The rows of a group lie close to one hidden flat surface of 8 dimensions, which passes through zero. Surfaces can cross.
In the rows, zero is written as 128.
Known rows, each followed by its group:
[142 179 126 100 155 120 119  84 103 127 129 106  94 176 119 130]  K_625
[125 138 145 180  70 117 131 108 133  89 108 189 127 141 109 130]  K_581
[139 145 162  94 169 145 135 148 111 141 123  70 131 122 142 106]  K_214
[136 152 106 117  88 167  61 138 131  86 175 120 124  82 117  81]  K_581
[ 85  96 128 141  58 147  70 158 128 132 150 131 169  83 102 102]  K_90
[147  97 121 154 148 117 121  90 126 164 140 195  94  94 134  88]  K_581
[146  37 124  83 202 151 145 121 123 145 175 137  92  94 122 126]  K_581
[157  51 133 152 108 102 127 145 192 137  75 174 101  56 116 160]  K_214
[ 83 150 114 109 127 112 126 116 108 160 114 124 142 180 125 155]  K_753
[137  98 159  92 147 149 129 137 115 130 127 142 105 115 102 130]  K_861
[108  98 113  98 135 144 133 188 160 106 145  40 179 105 155 155]  K_581
[133 144 164 138 125 101 121 130 132 162  73 116 132 114 146 112]  K_625
[153 127 116 142 129 118 111 111 157  98 138 140 127  96 146 111]  K_554
[136 125 136 105 144 119 152 139 129 125 113 150 116 142 123 159]  K_554
[103  79 145 102 151 104 137 128 135 149 100 109 143 131 139 160]  K_625
[132 171 128  60 120 168 118 176 117  82 147  83 126 139 109 154]  K_214
[103 153 179 123 137  89 121 105 110 202  30 130 123 139 154 114]  K_753
[147 171 174 112 154 110 107 145 114 165 119  56 170 132  98 111]  K_861
[ 96 104 125 144 136 112 156 133 124 147 129 127 165 145 154 135]  K_214
[150  89 111 137 164 121 175 156 180 101 124  60 143 102 192 150]  K_753
[114 148 142 120 147 101  94  87 117 166 109  82 135 144 138 104]  K_625
[119 137 121 107 113 150  96 133 116 110 155 118 128 126 107 118]  K_90
[107 135 121 114 124 129 155 141 129  96 129  91 152 176 121 180]  K_581
[158  52 170 117 178 153 119 160 127 167 167  88 144  51 101  79]  K_753
[120 122 111 104 132 156  91 128 125 104 176  88 139 114 116 108]  K_554
[ 97 187 122  83  94 132  99 142 100 132 125 145 137 169  90 156]  K_554
[131  94 149 112 154 140 136 149 126 144 134 117 137 108 112 129]  K_308
[138 149 130  96 120 157  90 157 139  98 145  68 142  94 129 107]  K_554
[120 117 122 166  94 110 117 133 147 122 130 138 162 109 135 120]  K_861
[127 134 156  82 116 138  97 124 105 124 110 139  94 122 110 121]  K_308
[136 207  84 175 154 100 127 119 118 193 158  47 178 170 143 104]  K_753
[163  92  83 157 145 128  88  58 154 109 173 134  85 102 107 104]  K_214
[124 162  91 129 146 124 127  74 110 123 156 127 111 185 124 133]  K_753
[144 130 126 166 127  95 169 112 136 129 113 180 122 153 130 153]  K_861
[125 156 145 105 125 130 107 137 122 130 112 118 137 121 128 119]  K_90
[111 146  77 124 122 134 171 162 155  86 136 102 154 172 151 199]  K_859
[ 94 134 129 147  94 113 104 132 124 155 115 138 163 126 125 119]  K_861
[128 153 125 153 110 103 121 116 126 147 117 135 132 131 141 114]  K_859
[125  89  98 188  98 114 130  75 152  88 141 195 111 124 149 117]  K_753
[141 124 149 113 133 135 133 141 125 131 112 130 119 115 120 126]  K_90
[115 111 131 134 143 161 139 134 141 116 109 127 135 126 117 140]  K_859
[ 97 117 138 118  94 132  89 140 123 135 126 135 146 109 117 116]  K_308
[145 121 143 104 126 122 115 123 110 131 146 142 106 117 116 112]  K_859
[141 162 164 126  49 157  95 211 132 126  90 105 137  67 109 109]  K_90
[144 137 132 141 151 134 116  94 118 137 139 104 111 127 129  93]  K_554
[126 143  37 141  85 138 103 140 181  56 178  77 149 126 143 162]  K_214
[128 129 119 152  97 130 122 155 138 120 148 136 154 107 118 125]  K_753
[ 85  95 108 113 152 110 133 104 114 163 136 123 140 167 130 152]  K_308
[144 127 159 107 128 147  87 119 101 151 131 168  92  89  97  80]  K_581
[109 172 108 144 115 118 147 161 129 149 123 107 177 160 127 153]  K_308
[113  97 117 150 102  94  74 101 147 183  95 163 121 103  93 131]  K_214
[ 68 112  92 147 128 108  99  72 119 149 140 119 151 162 147 120]  K_753
[116 109 100 152 134 111 170 147 154 128 130 112 160 141 157 165]  K_308
[149 155 129 176 120 110 158 132 142 144 103 155 125 124 150 116]  K_625
[160 193 146 112 111 138 128 150 124 103 100 126 102 130 125 131]  K_861
[116 173 150 131  94 119  64 158 157 129  87  77 187  69 174  75]  K_90
[171 123 151 116 196 103 165 102 132 148 101 137  95 134 145 137]  K_554
[117 136 126 129 120 125 124 124 116 132 130 143 129 142 119 132]  K_214
[132 167 143  40 142 159 108 187 110  93 174  39 167 151  70 165]  K_861
[156 102 184 103 150 136 147 150 122 144  94 143  95  98 110 126]  K_90
[155  92 185 102 149 122 162 161 126 127 114 146 133 114  90 158]  K_861
[152 143 129 122 134 144 122 116 123 105 141 129 103 123 118 114]  K_625
[151 123 143 108 187 142 141  92 103 145 133 131  89 147 106 121]  K_859
[153 141 150 138 156 125 175 149  90 217  97  86  90 159  97 142]  K_90
[132 102 138 128 162 127 140 120 120 153 134 123 127 129 119 123]  K_308
[120 122 143 129 121  88 174 149 147 139  65 152 133 150 150 184]  K_625
[106  45 130 116 150 144 133 147 134 137 165 129 154 103 103 133]  K_308
[144 189 128 153  92 105 129 163 164 120  80  99 154 108 175 127]  K_554
[104 139 110 129 129 110 115 105 124 140 134 110 144 158 132 134]  K_625
[ 94 101 154 119 144 139 119 140  99 190 120  76 148 127 120 108]  K_554
[145 148 155 121  84 148 110 155 132  94 111 155 115  95 112 115]  K_581
[146  81 137  83 213 157 104 106 118 138 173  37 124  98 132  86]  K_90
[ 71  82 103 117 112  90 104 152 150 199  90 120 166 128 107 185]  K_214
[133 103  96 156 165 124 175 114 132 126 169 143 137 160 116 151]  K_308
[163 149 119 128 132 130 140 134 140 116 125 147  97 109 147 124]  K_581
[104 119 113 157 114 137 144 168 128 160 141 144 166 118 126 129]  K_625
[142 160 133 146 123 123 111 103 120 135 124 132 116 131 127  98]  K_859
[109  90 128 131 124 137 112 118 123 137 132 148 121 105 129 110]  K_861
[141 135 104 141 108 187 138 136 155  36 142 159 110 126 106 149]  K_859
[159 146 100 112 122 160 137 141 144  49 166 114 105 129 131 147]  K_859
[ 98 104  74 178 176 122 143  77 142 149 153  92 160 163 151 125]  K_859

New rows, each followed by its group:
[134 164 171 105 145 131 134 144 102 153  99 106 129 134 132 111]  K_214
[153 118 117 148 151 120 134 106 137 146 131 141 106 107 148 101]  K_581
[103  65 117  99 133 113 112 124 113 141 183 128 139 123 119 133]  K_859
[134 135 125 110 157 130 123 145 138 143 124  50 147 116 152 124]  K_214
[202 147 129 216 123 125 165 108 129 151 118 119  66 117 131  93]  K_90
[112  89 148 117 132  92  99  79 138 123 105 124 121 126 136 129]  K_625
[149  82 171 191 111 101 180 133 166  98  74 159 132 104 152 142]  K_581
[119 155  92 161  73 143 130 151 118 134 150 107 128 149 105 144]  K_90
[152 182 135 140 109 135  52  66 115 102 143 112  99 112 117  54]  K_625
[158 168 124  87 130 142 196 178 144  89  70 145  71 147 165 194]  K_861
[127 150 135  75 116 120 179 195 124 146  78 187 110 147 125 202]  K_581
[139 106 134 105 130 137 158 147 129  94 138 161 112 135 105 166]  K_861
[118 157 111 140 118  61 124 137 174 145  81 147 177 122 174 155]  K_554
[114 123 118 135 144 137 123 117 116 152 146  77 141 137 136 108]  K_554
[117 169 119 130  93 136  79 135 141 105 134  97 159 105 141  98]  K_90
[107 160 115 108  92 130 106 136 120 112 124 130 129 147 124 144]  K_308
[ 98  38  94 103 160 135 138 123 124 141 182 161 129 126 114 152]  K_581
[ 86  76 127 126  98  92 112 144 124 164 146 141 166 111 135 132]  K_859
[143 114 161 134 156 139 164 129 114 117 133 135 124 121 149 104]  K_214
[143 114 183 148 123 125 132 121 129 121  90 127 126 115 117 111]  K_581
[ 96  92 121 150 118 128  96 121 136 131 152  92 170 110 132 105]  K_581
[159 164  95 171 101 131 156 129 158  53 147 137 124 133 169 133]  K_214
[ 97 170 105 114 124 106 108 136 108 203 112 130 144 140 139 122]  K_581
[119 171 133 137 113 123 114 127 126 127 112  95 146 145 130 122]  K_581
[173  84 148 109 170 199 156 105  85  87 183 125  42 130  84 110]  K_554
[123  90  94 144 122 133 132 124 175  71 140  92 138 106 183 135]  K_753
[151 105 156 113  92 152 104 120 116  92 127 224  70  99  64 125]  K_214
[131 157 111 107  86  90 127 142 116 121 152 143 124 150 135 151]  K_859
[ 88 127 145 121  82 145 118 147  99 114 141 182 148 139 106 126]  K_214
[148  83 131 136 140  98 137 130 144 135 147 107 131  92 165 114]  K_859
[131 215 100  75 138 124 135 178 120 162 109  91 127 155 150 160]  K_581
[160 146 149 126 126 146 168 188 136 117 117 138 138 118 108 153]  K_308
[124 114 115 148 117 115 112 122 141 135 146 105 149 110 150 109]  K_859
[106  81 108 161 130 105 173 138 150 129 130 135 161 135 166 154]  K_214
[128 108 120 134 150  89 141  98 114 165 142 139 123 147 141 129]  K_859
[143 143  91 127  72 131  93 111 125  62 200 156 108 125 116 113]  K_859
[ 92 118  87 148 164 141 110 102 101 187 191  90 167 148 121  95]  K_625
[105 158 135 128 110 119 104 133 110 167 112 115 145 140 117 118]  K_90
[170 143 104 131 158 180  97  87 136  66 187  76  98 108 123  78]  K_859
[112 165 100 140 147 110  92  92 108 191 140 106 140 143 141  86]  K_581
[128 166 177 127 137 144 119 106  75 147 135 136 128 138 127  65]  K_214
[138 122 110 156 114 120 142 136 153 112 127 140 134 113 154 129]  K_581
[138 162 124 135 132 136 130 137 123 142 128 112 130 132 134 114]  K_625
[104  90  81 151 152 116 125  41 142  92 149 130 105 161 174 127]  K_753
[145 163 137  98 208 139 109  92 102 192 110  31  96 127 167  71]  K_861
[144 118 120 153 142 127 126  84 117 133 148 150 100 136 117 103]  K_90
[157 149 122  86 145 165  44 110 100 166 173 143  80  59 110  32]  K_581
[116  54 113 203 114 139 143 128 100 218 164  99 114 125  82 109]  K_90
[119 150 115 121 103 123 145 149 152  91  94 120 129 141 162 165]  K_753
[159 134  46 114 160 127 165 145 158 125 167 147 100 119 181 152]  K_581
[113 101 157  37 158 128 157 176 149  86  94 150 147 126 147 195]  K_90
[116  76 155  98 147  83 137 146 115 189 124 114 142 112 145 132]  K_859
[123 120  95 171  91 133 124 101 138  80 168 174 129 131 128 122]  K_214
[133 189 132 120  81 131 139 191 118 130 119 152 147 139  93 160]  K_753
[119 122 132 180 150  64 154 126 145 178 121  86 207 152 137 142]  K_861
[125 115  98 126 140 142 142 125 141 123 114 124  95 117 182 122]  K_861
[137 179  90 181 121 163 133  80  90 120 174  85  95 180 123  91]  K_554
[153  86 169 120 178 165 136 123  86 153 169 176 113 112  43 104]  K_308
[ 73 116 109 128 138 114 101  89  85 190 158 146 153 174  92 122]  K_753
[ 56 113  82 170  46 120  94 170 164 122 132 121 205 104 165 135]  K_861
[127 172 174 119 107 148  64  79  72 140 128 158  98 142  58  72]  K_581
[ 71  95 182 173  88 115 110  90 110 117 109 125 179 170  77 129]  K_581
[141  97 127 186 110 100 118  77 123 101 196 191 155 146  61 120]  K_861
[141 155 179 113 123 194 136 156 125  94  65 178  94 119  73 140]  K_859
[169  71 109 153 127 177 172 170 117 140 181  65  80 113  83 140]  K_90
[131  76 138 128 143 162 106 175 149 126 167  66 177  58 125  93]  K_308
[181 124 165  88 225 134 154  80  89 154 136 122  63 156  98 115]  K_861
[123  86 138 158 178  66 184  98 123 205  91 151 128 152 159 141]  K_859
[ 66 152  71 168 137 130 144 120 147 145 117  85 190 186 148 162]  K_859
[164 161 163 146 132 118 142 132 139 127  83 105 119 116 148 112]  K_581
[158 133 160 190 118  96  98  94 132 139 141 138 156 106 101  75]  K_861
[137  51 130 103 153 123 128  89 151  85 123 126  74  96 174 126]  K_308
[154 103 115 104 207 133 138 119 131 159 151  67 115 110 162 107]  K_581
[141 125  75 154 116 111 136 120 168 104 133 135 116 134 135 169]  K_214
[ 82  91 193 110 112 137  59 145 103 220  70 130 138  54 127  57]  K_861
[143 153 151 182  99 110 126 112 140 116  94 133 135 121 138 105]  K_581
[120 193 145  96  80 138  94 129 133  81  67 123  99 133 153 128]  K_753
[135 191 100  66 138 126  68 103 127  93 164 127 130 145 107 132]  K_554
[127 135 158 135 122 134 164 148 111 109 121 157 136 137 145 120]  K_214
[132 157 108 129 106 144 106 122 128 100 140 123 116 123 134 112]  K_861
[155 106 163 109 139 134 174 187 107 161 135 182 126 125  66 164]  K_753
[121 105  96  72 147 149 121 174 134 139 159 122 126  99 136 144]  K_581
[113 116 136 118 138 136 133 121 103 151 132 131 120 146 108 130]  K_554
[130  95 107 179  90 123  62  74 144 125 151 177 111  85 101  85]  K_214
[130  72 141  93 145 111  93 112 147 116 142 192 131  83 109 129]  K_554
[179 115 124 129 151 117 175 144 173 108  93 123  94 112 150 169]  K_214
[125 130  91 103 145 130  94 118 138 134 149  76 125 133 111 145]  K_214
[138 118 115 132 142 147 131 125 132 106 160  93 122 124 136 116]  K_554
[124 117 153 125  95 111 108 116 137 108  96 157 115 113 126 132]  K_625
[ 53  85  93 110 131 110 116  77 110 127 166 207 154 185 103 165]  K_90
[ 80  71 111 113 125 144 100 121 120 142 155 134 140 115 121 121]  K_861
[139 125 130  87 159 153 189 172 129  81 146  94 133 147 153 166]  K_214
[ 83 116 163  45 149 136 115 156  90 171 114 123 144 147  90 157]  K_90
[128 156  81 120 149 137 103  81 105 133 183 128 106 159 115 110]  K_581
[127  87 118 165 158 130 176 137 140 150 128  62 140 127 168 127]  K_554
[139 175 115 169 107 109 108  89 133 128 111 133 115 135 154  96]  K_308
[161 114  86 115 142 141  95  75 138  99 168 149  67 130  77 141]  K_214
[ 87 114 144 100 125 128 144 179 131 160  87 117 166 137 124 171]  K_859
[122 142 115 171 119 150  72 126 100 209 165   4 146 108 111  50]  K_90
[133 138 140 126  92 135  97 163 149 120 105 113 140  85 129 115]  K_214
